The rows are grouped in 4 different ways at once. Each group adds its own fixed numbers to the row, and there is some noise. The rows also spread widely along 17 directions, which tell nothing about the answers.
Known rows, each followed by its group in each grouping:
243,-87,316,-96,-137,-34,-140,-330,-286,74,-79,-168,46,-70,27,78,2,-160,-62,-63,-53,-62,-106,59,118,-109,331,20,46,-225,-55,-69,130,42,214,-67,-86,-18,27,117,99  zaguz E B (1)
67,-86,-10,-20,-14,-72,-24,-99,-88,-101,32,78,135,-193,-32,133,62,112,-10,-123,-25,-171,-87,-138,125,-25,-167,-190,-45,15,-57,145,217,-119,72,261,159,-53,60,-101,68  zaguz T J (0)
159,-72,256,136,78,106,-53,-78,-1,76,49,-130,-19,-60,-222,100,-34,-425,87,126,22,-20,-167,160,112,-34,309,-48,231,-5,-112,110,75,-85,117,-77,-192,95,49,30,54  nafun A B (0)
298,-9,20,136,23,180,-111,126,0,-62,168,-34,-154,248,39,211,-218,-45,4,-180,314,-57,-262,-221,-52,2,68,19,-24,-166,-32,-78,35,-63,-118,258,-82,-155,250,209,102  gani E J (2)
-18,21,-46,-80,193,187,-77,50,102,71,183,119,-97,111,235,110,274,-86,-112,-262,-52,-90,36,82,-124,96,216,-90,125,-23,47,-2,-250,-7,-168,305,-126,-152,18,-81,57  gani T Z (1)
-157,239,146,-119,-157,-54,24,-76,40,141,108,5,-180,53,-76,64,88,-184,13,-159,-140,-163,164,-11,27,-122,-33,19,99,-67,-272,-90,52,97,-131,-84,48,9,-14,53,-153  nafun R Z (2)
419,40,-4,53,-75,176,-20,26,146,-185,2,44,-108,104,202,169,-266,-223,-64,-212,373,9,-108,-198,-231,-53,176,81,-36,-193,-163,58,144,-128,-153,251,-101,-136,160,280,225  zaguz R Z (2)
-74,184,179,131,-88,19,67,-13,65,-8,258,-90,0,-22,-308,-10,-127,-354,10,46,139,-92,-70,46,34,-236,3,18,172,-116,-346,124,38,81,119,-48,70,47,-46,241,-273  nafun D Z (0)
-98,71,-163,-63,181,246,92,-10,28,304,49,59,-180,-92,117,29,68,182,-120,88,-60,183,-144,47,-59,133,54,28,107,230,160,-180,-198,-241,-88,185,-22,-273,-156,-178,114  nafun D J (2)
16,-47,-101,42,13,33,-30,15,230,40,-101,-7,-89,39,-34,130,-40,5,90,-29,2,-351,186,-125,-6,105,-258,-169,-159,107,59,-6,157,-236,-480,84,38,-74,108,-73,50  gani A Z (1)
-25,100,-81,-90,-218,19,-157,20,-34,79,-85,-92,-37,-166,42,-48,-42,49,75,75,27,102,-94,-296,-112,-203,22,222,194,-42,-350,-191,-167,107,151,-80,37,-151,-218,98,160  gani T Z (2)
252,62,163,-90,-127,110,134,-216,100,-37,-85,61,-12,49,-51,137,-74,-315,41,-398,77,-212,76,47,0,-5,-58,12,49,50,-30,22,260,-304,-161,58,60,83,89,52,153  zaguz R Z (0)
-105,-5,46,-66,6,-60,31,-56,-212,76,116,109,14,-117,163,122,370,314,-76,52,-274,-77,-33,108,76,67,-25,-121,0,-42,-110,-124,-18,61,15,106,139,-329,-211,18,-4  zaguz A Z (0)
179,-178,-179,-11,-23,70,-157,-47,-31,-25,-45,-64,111,-182,26,10,-23,106,20,167,136,18,-213,2,-296,-116,138,60,-91,-114,49,-50,-80,-143,215,233,52,-9,68,88,194  zaguz D Z (1)
307,-48,93,52,29,105,25,17,-119,-183,126,64,-74,169,-2,285,-4,-174,-84,70,38,-2,-136,45,-88,18,129,-122,52,-352,-231,-53,166,-12,-163,98,-198,-125,76,175,87  gani R Z (0)
128,165,-167,83,15,157,-71,-7,15,146,-65,-53,-161,25,-149,268,-165,-169,35,194,92,-174,31,-75,201,-48,-101,28,89,-34,36,-172,-23,-93,-351,4,-138,-118,-71,-80,47  gani R Z (1)
189,143,-226,-98,-73,31,-66,30,-45,60,20,164,-36,-208,-39,230,189,-29,232,-7,-62,-119,-110,74,-256,-172,50,110,76,82,-55,19,123,-76,42,170,133,216,101,-179,293  gani D B (0)
20,53,179,-63,-19,34,4,-135,213,312,119,-158,-154,-35,30,-125,-175,-112,1,-178,173,18,-47,41,-245,-26,148,90,-89,127,68,-30,36,-209,40,23,42,130,242,66,56  gani A J (0)
-131,-84,166,-77,82,145,46,-86,93,25,-46,-117,67,-46,-241,-186,-209,-130,-114,143,-83,23,-4,78,-133,-28,-85,-58,113,-21,-50,-185,-164,-198,33,88,-25,27,-157,45,-200  zaguz T J (0)
-129,-23,-103,108,59,115,-33,177,161,150,319,41,-23,-153,-83,-106,169,46,56,-3,62,106,-226,-2,-101,-34,102,124,238,226,-195,105,-241,-104,302,207,72,-28,4,41,122  zaguz E J (2)
195,153,-28,-38,-28,317,0,46,-140,-55,49,6,-1,143,-156,132,-20,-86,114,119,46,29,-312,174,-348,-182,8,195,90,-133,18,-319,-160,-7,33,-63,85,74,-140,168,-7  nafun E Z (2)
154,62,197,-57,55,274,7,-96,-56,127,18,-199,-24,179,-5,33,-152,-110,46,-327,199,7,-372,33,-159,-3,89,133,28,150,271,-192,-96,-181,137,-87,108,165,74,10,66  zaguz D J (2)
99,25,169,-19,-238,45,-23,-158,166,125,58,-212,-80,126,-94,18,-119,-262,77,-191,192,-132,-18,-95,-55,-139,5,113,-55,-41,-145,-26,123,-56,-20,-284,48,51,177,205,36  nafun E B (2)
42,11,-35,165,141,92,39,168,-33,101,80,16,-69,-118,-214,236,225,-30,216,468,-251,-64,-205,193,-41,67,-44,-87,100,231,-85,37,170,-94,-109,-202,32,186,-93,-180,105  zaguz A B (2)
-22,179,-30,104,-31,114,174,81,176,67,169,90,-85,-50,-236,42,-70,-95,41,216,23,-175,55,146,-188,-99,-232,17,-56,46,-147,-54,127,-142,-230,71,190,53,-80,173,-194  zaguz A Z (2)
105,-140,42,-69,-84,-29,-81,-47,136,-80,-93,-177,15,-76,54,10,-189,-38,26,61,42,18,-73,-243,-220,-45,-41,-69,-96,-59,-158,7,138,-84,-14,-71,-18,69,127,-14,148  zaguz T B (0)
26,111,125,-20,124,51,-8,-10,-169,-150,-14,57,117,-93,-166,72,-22,-75,48,26,-127,-194,-99,127,-82,-96,-100,-177,64,-66,35,-62,33,-29,-16,206,109,92,-120,-64,-197  gani A Z (0)
179,0,75,-8,0,67,-76,-164,-120,-117,-72,-175,147,-49,-48,183,38,-284,-51,207,60,-42,-177,11,60,-163,193,-93,81,-225,-140,74,21,180,95,-386,-132,-81,-169,5,38  nafun D B (0)
-77,179,28,189,-90,-77,-108,229,-135,82,237,-20,-73,-142,-235,92,74,88,266,284,-96,-119,-223,-35,-20,-200,-61,124,148,49,-299,-30,25,191,179,14,218,97,-78,117,-102  zaguz E Z (2)
62,45,-36,134,-92,90,37,74,187,72,387,-15,-160,250,-168,246,83,-194,101,-117,161,-218,-54,-48,63,-50,-140,-19,-44,-48,-192,78,145,-19,-200,-103,34,4,283,133,-13  nafun E B (2)
315,-27,-125,75,-32,186,-32,-150,109,137,9,-48,71,14,109,225,83,-32,88,-160,309,-175,-137,-40,25,10,-34,79,-107,158,212,51,57,-194,-96,-118,127,-196,7,42,282  gani T B (0)
57,-35,-41,183,-34,152,-42,-76,172,180,89,-133,13,-78,-289,30,-165,-233,95,-150,270,-227,-56,-125,402,-38,-152,77,136,223,59,77,-50,-287,46,119,55,-81,75,15,37  zaguz E B (2)
32,-13,140,-12,-58,144,19,-74,248,183,64,-160,-214,262,-35,39,-178,-174,-21,5,76,-132,130,62,-199,34,0,15,-137,-140,-16,-255,-17,-103,-358,-95,-71,-107,124,237,-115  nafun A B (0)
-59,-70,12,-80,-125,-25,42,-108,232,-49,0,-200,77,67,-153,28,-23,-204,-15,-2,55,-265,102,-117,-37,-98,-269,-162,-183,-66,-171,63,160,-53,-156,-387,62,126,111,-25,-62  zaguz D B (2)

New rows, each followed by its group in each grouping:
231,54,171,94,158,116,5,15,-83,-102,145,29,13,-38,-61,181,-62,-227,-52,82,51,-1,-244,90,-89,-61,195,-108,93,-96,-75,142,145,21,46,137,-56,100,24,27,-34  zaguz T J (0)
6,-41,30,-178,-128,-33,59,-156,-31,97,93,-12,-27,-100,-27,79,275,-146,-86,111,-177,4,15,109,-77,-90,99,-43,24,-122,-297,5,149,-9,65,-213,-60,85,38,-42,144  zaguz D B (2)
166,40,-110,-22,17,161,-71,-101,-18,172,46,-56,12,-43,-85,16,-149,143,51,192,142,-118,-146,173,-375,-143,-72,108,-284,-63,342,-285,-57,-189,-5,172,192,36,91,109,-77  gani E B (2)
-7,-45,-270,37,-14,70,18,-4,299,267,304,37,-62,-18,80,80,268,88,11,10,174,-160,15,98,-198,-11,-21,38,-223,112,42,89,-39,-137,-66,38,163,-82,181,56,129  zaguz D B (2)
30,-72,254,-176,-68,132,168,-310,63,107,108,-119,33,218,100,-27,80,-136,-206,-323,74,-37,17,105,-101,59,-20,-75,-119,-77,28,-81,56,-182,-93,-224,36,-77,44,161,-15  gani T Z (1)
-66,175,-12,5,0,210,134,159,195,4,285,-56,-165,242,-61,60,-134,-202,-50,-73,102,65,-65,-104,-174,-53,-121,61,164,-58,-315,-125,-150,19,-185,-52,-73,-73,-23,106,-96  gani D B (0)
-21,-166,81,74,-97,-86,-10,4,-29,117,-163,-11,-158,-23,-126,262,143,108,233,147,-338,-166,69,-129,267,215,-165,-115,154,160,-224,-86,287,-209,-288,-102,-36,-158,-36,-110,219  nafun R B (0)
261,195,122,-79,-274,-42,-73,-26,-133,6,-55,34,-98,60,71,224,-31,90,236,-114,-53,-181,-71,-13,-330,-168,2,213,-79,-129,-123,-243,212,87,-69,7,239,91,28,233,92  zaguz R B (0)
-73,-156,107,190,42,27,-28,80,76,182,282,-248,-58,38,17,-22,88,16,-14,289,84,190,-257,-28,-54,62,194,7,101,22,-280,45,-113,37,183,-282,-92,-200,-48,173,71  gani D B (0)
186,140,189,77,56,166,94,-42,-83,-42,49,43,-63,16,7,45,-206,-68,-139,193,6,42,-60,132,-239,-69,126,0,43,-171,-105,-92,70,-21,-136,160,-23,-185,-204,290,-174  gani E B (1)
153,-186,5,26,125,140,-85,-99,-102,215,-156,-66,-32,-67,94,180,225,86,67,104,-111,-90,-148,116,84,179,187,-39,18,181,231,-96,16,-214,-43,-45,-26,-145,-79,-141,273  zaguz D B (2)
219,-55,41,80,25,16,-48,-109,-16,57,-75,-148,-29,90,91,341,59,-15,100,54,56,-235,-116,-57,94,94,0,-169,-186,23,142,76,285,-42,-261,-305,13,-133,89,-84,146  nafun D B (0)
-65,-435,241,96,-80,-173,-163,-119,-59,44,-44,-256,94,-30,-307,12,58,-12,171,83,-139,-271,-24,-72,233,85,-87,-233,-22,-15,-126,14,185,-206,93,-72,-16,78,213,47,41  gani A B (1)
200,61,217,-2,-56,15,-215,56,-247,-195,-331,-125,-49,105,-21,269,-120,-36,206,192,-189,-243,-116,-114,-133,-78,59,-79,-14,-231,-82,-261,148,227,-231,-203,-21,9,-141,76,-55  nafun A B (2)
196,-29,-8,135,9,244,-156,54,-95,44,23,-106,110,114,-44,108,-64,201,152,48,231,-108,-356,16,-172,-62,-19,195,-42,3,202,-275,-248,-20,104,43,240,-177,-165,274,11  zaguz T J (0)
75,84,-172,21,1,180,10,17,97,118,21,-22,-44,-55,-144,174,43,-98,169,97,46,-100,-150,20,-34,-66,-123,39,31,181,46,-49,4,-148,-100,-131,71,84,-6,-128,134  nafun A B (2)
136,156,149,91,-58,13,-110,3,-232,-73,116,-49,-66,94,-100,225,-222,-1,106,-163,89,-180,-211,-167,162,-122,-74,-7,46,-174,-26,-118,95,99,-5,248,119,-124,75,141,-152  nafun E Z (0)
-9,295,-52,-120,-98,-33,62,-45,-24,-1,99,127,-84,-115,193,153,150,65,-67,-13,-106,-57,30,-83,-104,-139,-36,-42,-51,-59,-223,74,154,193,-144,-86,128,-162,-127,-18,-30  nafun E B (2)
46,151,-45,72,54,18,41,-5,-24,-41,-37,34,57,-317,-9,83,-85,33,62,213,10,63,-192,-110,-50,-96,-57,-49,83,151,-82,172,134,-39,48,60,149,-81,-207,-100,30  nafun T Z (0)
157,-23,-38,229,-26,67,9,115,193,27,76,-6,-59,-32,-268,171,-32,-187,230,389,67,-114,-97,114,-229,-75,-13,22,-20,71,-172,123,235,-148,-130,-129,38,163,69,132,62  nafun R B (2)
3,-220,2,-60,34,3,-176,-171,-155,43,160,-152,160,-85,-146,19,36,35,-32,-119,70,-138,-229,-30,226,-74,-51,-127,-84,-97,166,-50,-101,-130,334,227,50,18,245,-101,-16  zaguz E B (2)
169,-57,-217,64,18,94,-242,127,-195,-46,-95,100,-39,-54,-52,331,129,133,267,18,-27,-242,-209,-95,46,-22,8,-2,70,-20,96,-124,-14,-60,-37,347,72,-93,55,-100,217  nafun D Z (2)
-17,53,-15,-56,-147,142,177,6,195,227,244,34,-205,177,-29,68,112,75,22,121,-25,78,-23,136,-417,-10,-82,148,-85,2,-202,-216,61,-91,-221,-200,112,-41,14,241,57  nafun T J (0)
-176,-92,-210,87,33,-94,-105,89,-19,138,181,-99,2,-230,-323,68,5,103,147,320,-57,-110,-137,-98,136,-71,-251,-131,-6,74,-64,5,15,-144,80,157,49,144,175,-227,12  gani A Z (1)
43,-84,-251,4,61,229,28,44,156,128,52,1,-64,59,-45,120,116,15,-1,188,17,-26,-37,62,-164,55,-59,14,17,57,-7,-122,-129,-207,-216,-17,-78,-116,-35,-43,180  gani D B (1)
83,39,-162,8,77,167,-40,15,-108,-79,160,22,29,55,29,136,-117,178,-140,80,199,-3,-243,-29,-192,-113,-17,-60,-136,-238,94,-111,-136,17,12,305,68,-212,8,136,-115  nafun D J (1)
58,103,153,-13,27,93,-103,-118,13,60,5,-64,72,-163,14,-171,-115,-103,-128,124,76,-14,-49,164,-248,-202,283,105,56,-137,-31,-66,-220,91,190,101,34,-121,-215,241,-178  zaguz E J (0)
-112,-71,43,16,86,146,26,58,152,87,224,26,-49,-13,11,-66,242,-123,-94,-136,-41,60,-71,15,54,77,165,-13,282,133,-228,105,-189,-90,115,66,-105,-133,-53,0,107  zaguz E J (2)
60,61,-19,-207,-196,33,-125,-137,22,263,-161,-69,-134,15,-34,135,147,-62,153,33,-192,-259,149,58,-157,-104,-14,131,-73,-24,4,-321,39,3,-213,-214,64,139,9,-56,119  zaguz T B (2)
-125,-35,156,2,-64,-9,-24,1,49,139,235,-230,-165,147,39,58,5,-78,-37,-118,35,60,-126,-234,162,31,27,-66,61,-62,-266,-44,-18,65,12,-188,-116,-123,143,37,22  nafun A B (2)
104,228,13,-185,-80,36,15,-128,-280,15,-8,-6,-29,-48,-66,201,-147,78,36,-42,-76,-130,-139,-6,2,-148,-219,-2,-85,-137,97,-329,96,-14,-60,139,174,74,-2,-91,-68  zaguz A Z (0)
-89,412,86,-31,-115,85,53,106,-39,154,173,-55,-321,231,-67,159,-215,33,77,6,-82,-75,-36,-130,-114,-135,-217,138,5,-69,-146,-358,15,176,-318,-70,137,-52,-51,107,-279  nafun E B (2)
53,89,23,41,-70,-100,-43,-42,122,147,142,-43,-209,-119,109,125,-43,-133,-113,-37,112,-113,72,-214,183,-41,103,-96,-56,-56,-238,181,222,47,-145,44,-96,-117,188,4,73  zaguz A J (2)
-58,22,-111,-130,-213,34,-7,31,21,104,55,3,-9,89,-55,74,233,255,210,14,-109,-194,-31,13,-318,-76,-310,98,-161,40,-89,-315,-15,-39,-103,-211,292,46,-25,97,74  gani A B (2)
111,-13,65,118,-80,-7,-75,-144,-145,169,-50,-151,-8,-166,27,72,-28,80,-53,289,66,-61,-104,-58,222,-55,81,34,-42,-65,-57,-65,65,24,51,-123,33,-342,-199,173,10  zaguz E Z (2)
80,244,144,-41,53,147,74,-81,85,191,-85,18,-205,-10,-41,41,-181,-113,108,-10,-92,-116,43,192,-259,-12,21,68,10,144,186,-169,122,-203,-277,105,99,88,-15,-38,-82  nafun E Z (0)
103,73,71,53,-28,24,-190,74,-241,117,-61,-9,-37,-71,-41,168,127,193,254,233,-239,-163,-156,124,-126,-75,109,143,90,-3,1,-274,-45,126,31,34,138,-41,-174,67,28  zaguz E B (0)
87,-54,254,-23,-63,-18,-51,-63,-191,-44,-169,-26,-58,100,-187,207,-1,10,203,-74,-247,-304,-51,12,-5,44,-112,-139,-14,-10,23,-168,280,-104,-198,6,99,146,83,2,-19  nafun A J (1)
136,66,-109,-201,-16,295,59,-236,75,31,-112,23,111,-130,-84,30,6,-291,-16,-247,139,-3,-119,47,-56,-123,-47,84,135,126,140,-30,-90,-303,88,24,43,92,-73,-167,196  nafun T Z (2)
29,45,-151,151,-123,-46,-27,113,67,388,111,106,-201,-309,29,131,244,257,314,170,-89,-37,-106,3,-54,29,28,212,66,412,-132,38,160,-177,38,129,229,-27,9,5,339  zaguz A B (2)
252,157,-29,-42,-47,118,121,-8,38,85,-97,-7,-106,-82,116,219,-82,46,169,67,-36,53,-190,-57,-301,23,-96,95,-61,264,27,-48,293,-166,-204,-177,159,135,-36,-138,279  zaguz T B (0)
42,137,79,-87,-272,-192,41,-122,-49,7,248,-41,-58,-46,87,130,12,6,-85,-34,56,-65,-1,-168,-45,-204,-102,-32,-172,-259,-379,51,292,195,0,-107,148,-58,111,184,-35  zaguz T Z (0)
39,56,105,-42,56,268,21,-21,99,36,168,-138,-2,128,-125,-51,-67,-273,-44,122,120,65,-186,230,-379,-151,150,75,5,-143,-19,-173,-231,10,74,-147,-55,129,-22,192,-158  nafun A B (2)
-235,-119,-42,-95,-20,-24,27,73,-157,-98,267,-48,189,-30,-269,62,329,130,145,-57,-239,-27,-283,-46,54,-41,-320,-157,154,102,-225,-14,-65,-59,280,-78,148,233,49,-217,60  gani A B (1)
11,66,195,-8,-104,-44,21,-90,-164,-75,135,-68,160,-41,-365,104,145,-219,145,53,-150,-209,-128,108,101,-200,-142,-61,150,-42,-248,40,165,62,159,-286,126,221,-63,-5,-98  gani E B (0)
-69,65,173,59,-56,-22,-39,-202,220,180,122,-251,-35,-129,-39,-122,-204,-380,-142,-98,278,-47,21,-148,173,-153,195,-33,45,-13,-159,262,20,5,149,-101,-73,-86,82,91,-126  nafun D B (2)
205,39,41,-95,36,165,-9,-13,149,-36,-151,-21,-114,99,311,101,-119,-40,-33,-255,87,-74,-18,-138,-309,76,109,-10,-96,37,80,-55,61,-115,-256,80,-12,-88,48,6,163  zaguz D B (2)
41,-182,-49,176,-123,-124,-196,22,56,156,-5,89,-69,-200,76,101,215,143,146,-15,-11,-229,107,-168,143,42,118,13,95,84,-217,148,109,-112,-37,331,69,-310,19,158,229  gani T Z (1)
98,138,127,41,183,259,-93,-7,125,-9,23,-237,-100,337,5,194,-198,-355,-84,-60,203,-181,-95,-30,50,1,91,-132,-28,-156,155,-122,-183,136,-354,-277,-215,-107,-9,1,-181  nafun A J (0)
-109,-261,-36,-143,-130,-24,-183,-199,105,73,-81,-88,61,-37,-35,5,161,-43,-6,-404,36,-240,83,-287,327,13,-94,-118,57,28,-52,18,-82,-168,68,71,-12,-176,144,-120,185  nafun T J (2)
222,344,13,-31,-19,107,100,-111,15,104,-41,79,-197,-173,-38,222,-165,-359,-101,125,0,-53,68,10,123,-121,90,10,148,-31,-174,13,229,-4,-287,-24,-143,-12,-101,-102,68  zaguz A J (0)
-48,-79,88,237,103,140,-55,337,203,20,398,-178,-97,196,-88,17,16,-125,140,161,115,107,-308,12,-307,8,196,78,180,20,-306,18,-213,82,123,-66,-51,54,77,226,-20  zaguz D B (0)
-21,80,59,23,-59,27,-176,-93,-84,186,109,-161,-108,127,-71,161,-38,-146,-106,-94,112,-274,48,-93,389,-102,72,6,73,-252,-62,-199,-192,196,-86,12,-92,-303,-24,100,-151  zaguz D J (0)
-104,-50,-181,78,5,-4,-69,129,-1,137,245,132,-110,-139,124,110,297,217,-53,-17,-3,-13,-87,-153,172,39,88,-3,159,65,-267,80,-109,20,100,313,20,-365,-32,21,173  zaguz D J (2)
163,-5,14,56,158,184,77,-43,139,127,20,107,-29,-99,72,43,131,-21,10,58,-11,-63,-44,219,-258,81,117,-39,-16,216,145,90,98,-280,-130,103,49,-42,-32,-22,126  gani E B (2)
-196,-143,-7,-60,15,-1,-114,-197,-48,139,95,-18,108,-44,-192,33,216,-25,-113,-73,-133,-402,203,114,402,-33,-129,-192,7,-140,68,-135,-222,-61,-28,251,12,-205,-27,-15,-213  zaguz A B (1)
-27,174,30,-74,127,298,2,38,-103,-99,72,-11,-16,163,-97,85,-174,-125,-51,-151,49,-24,-193,5,-84,-105,-46,16,160,-122,71,-264,-289,5,-10,255,11,-75,-137,23,-228  nafun D B (2)
31,144,65,2,9,89,24,114,237,49,234,-48,-245,151,92,140,-10,-253,83,-255,112,-17,-107,-130,-174,5,83,-18,29,62,-166,122,114,-17,-167,-60,-55,144,278,-33,105  nafun A Z (2)
15,147,143,-29,-126,-98,96,-131,87,156,214,-115,-125,26,74,66,-137,42,-67,-13,75,-150,50,-16,-136,-74,-124,-61,-328,-100,-51,-42,252,29,-178,-65,188,-22,165,158,-175  zaguz A B (0)
219,145,11,-6,33,222,81,-64,-14,-6,-124,200,-15,-88,301,93,-63,201,-10,-216,119,4,-105,-54,-248,8,47,106,-6,140,140,-58,26,-167,-107,387,237,-365,-258,191,68  nafun T B (2)
146,-79,-50,-68,73,291,123,-113,103,-10,-53,-66,82,-127,-112,-56,-216,-112,16,-3,171,169,-289,29,-240,-21,-73,21,23,185,148,-41,-14,-442,131,114,38,119,35,-81,159  nafun A B (2)
-151,39,-68,-30,-104,-219,32,-136,59,95,229,45,121,-238,-145,62,249,43,50,-40,-51,-359,103,83,70,-154,-241,-164,-184,42,-77,215,226,-48,62,62,325,93,131,-75,-113  zaguz D Z (0)
-74,-166,-18,93,-35,103,-69,56,58,143,229,-299,58,117,-137,59,121,-7,58,289,62,61,-255,-52,47,-13,-60,44,63,-13,-190,-137,-222,67,126,-443,-28,-92,-94,97,57  zaguz T B (0)
-173,-135,16,34,49,62,-176,-5,-42,-36,46,-120,321,-75,-185,-112,157,103,154,-76,36,-204,-191,0,4,-98,-144,-27,101,70,55,-65,-351,-29,319,70,240,-81,-190,50,-119  gani T Z (0)
95,3,143,42,83,129,106,132,106,28,392,-41,-133,274,264,156,142,57,-60,5,31,138,-240,78,-428,98,141,-27,-112,-65,-148,-12,43,93,-120,-131,23,-45,95,194,31  zaguz T B (0)
-68,59,-50,-142,108,284,22,-54,338,268,-62,-125,-75,45,177,-114,-9,-66,-44,-39,12,52,49,75,-307,70,62,125,21,230,170,-197,-351,-150,-191,-165,-20,-117,-207,-64,70  zaguz T B (0)
168,2,-79,220,60,105,28,53,140,102,253,-38,-152,16,-94,222,-89,-211,-83,248,221,-116,-47,0,114,-31,62,-80,-60,-98,-131,134,148,-58,-195,79,-108,-136,136,112,-15  zaguz D B (2)
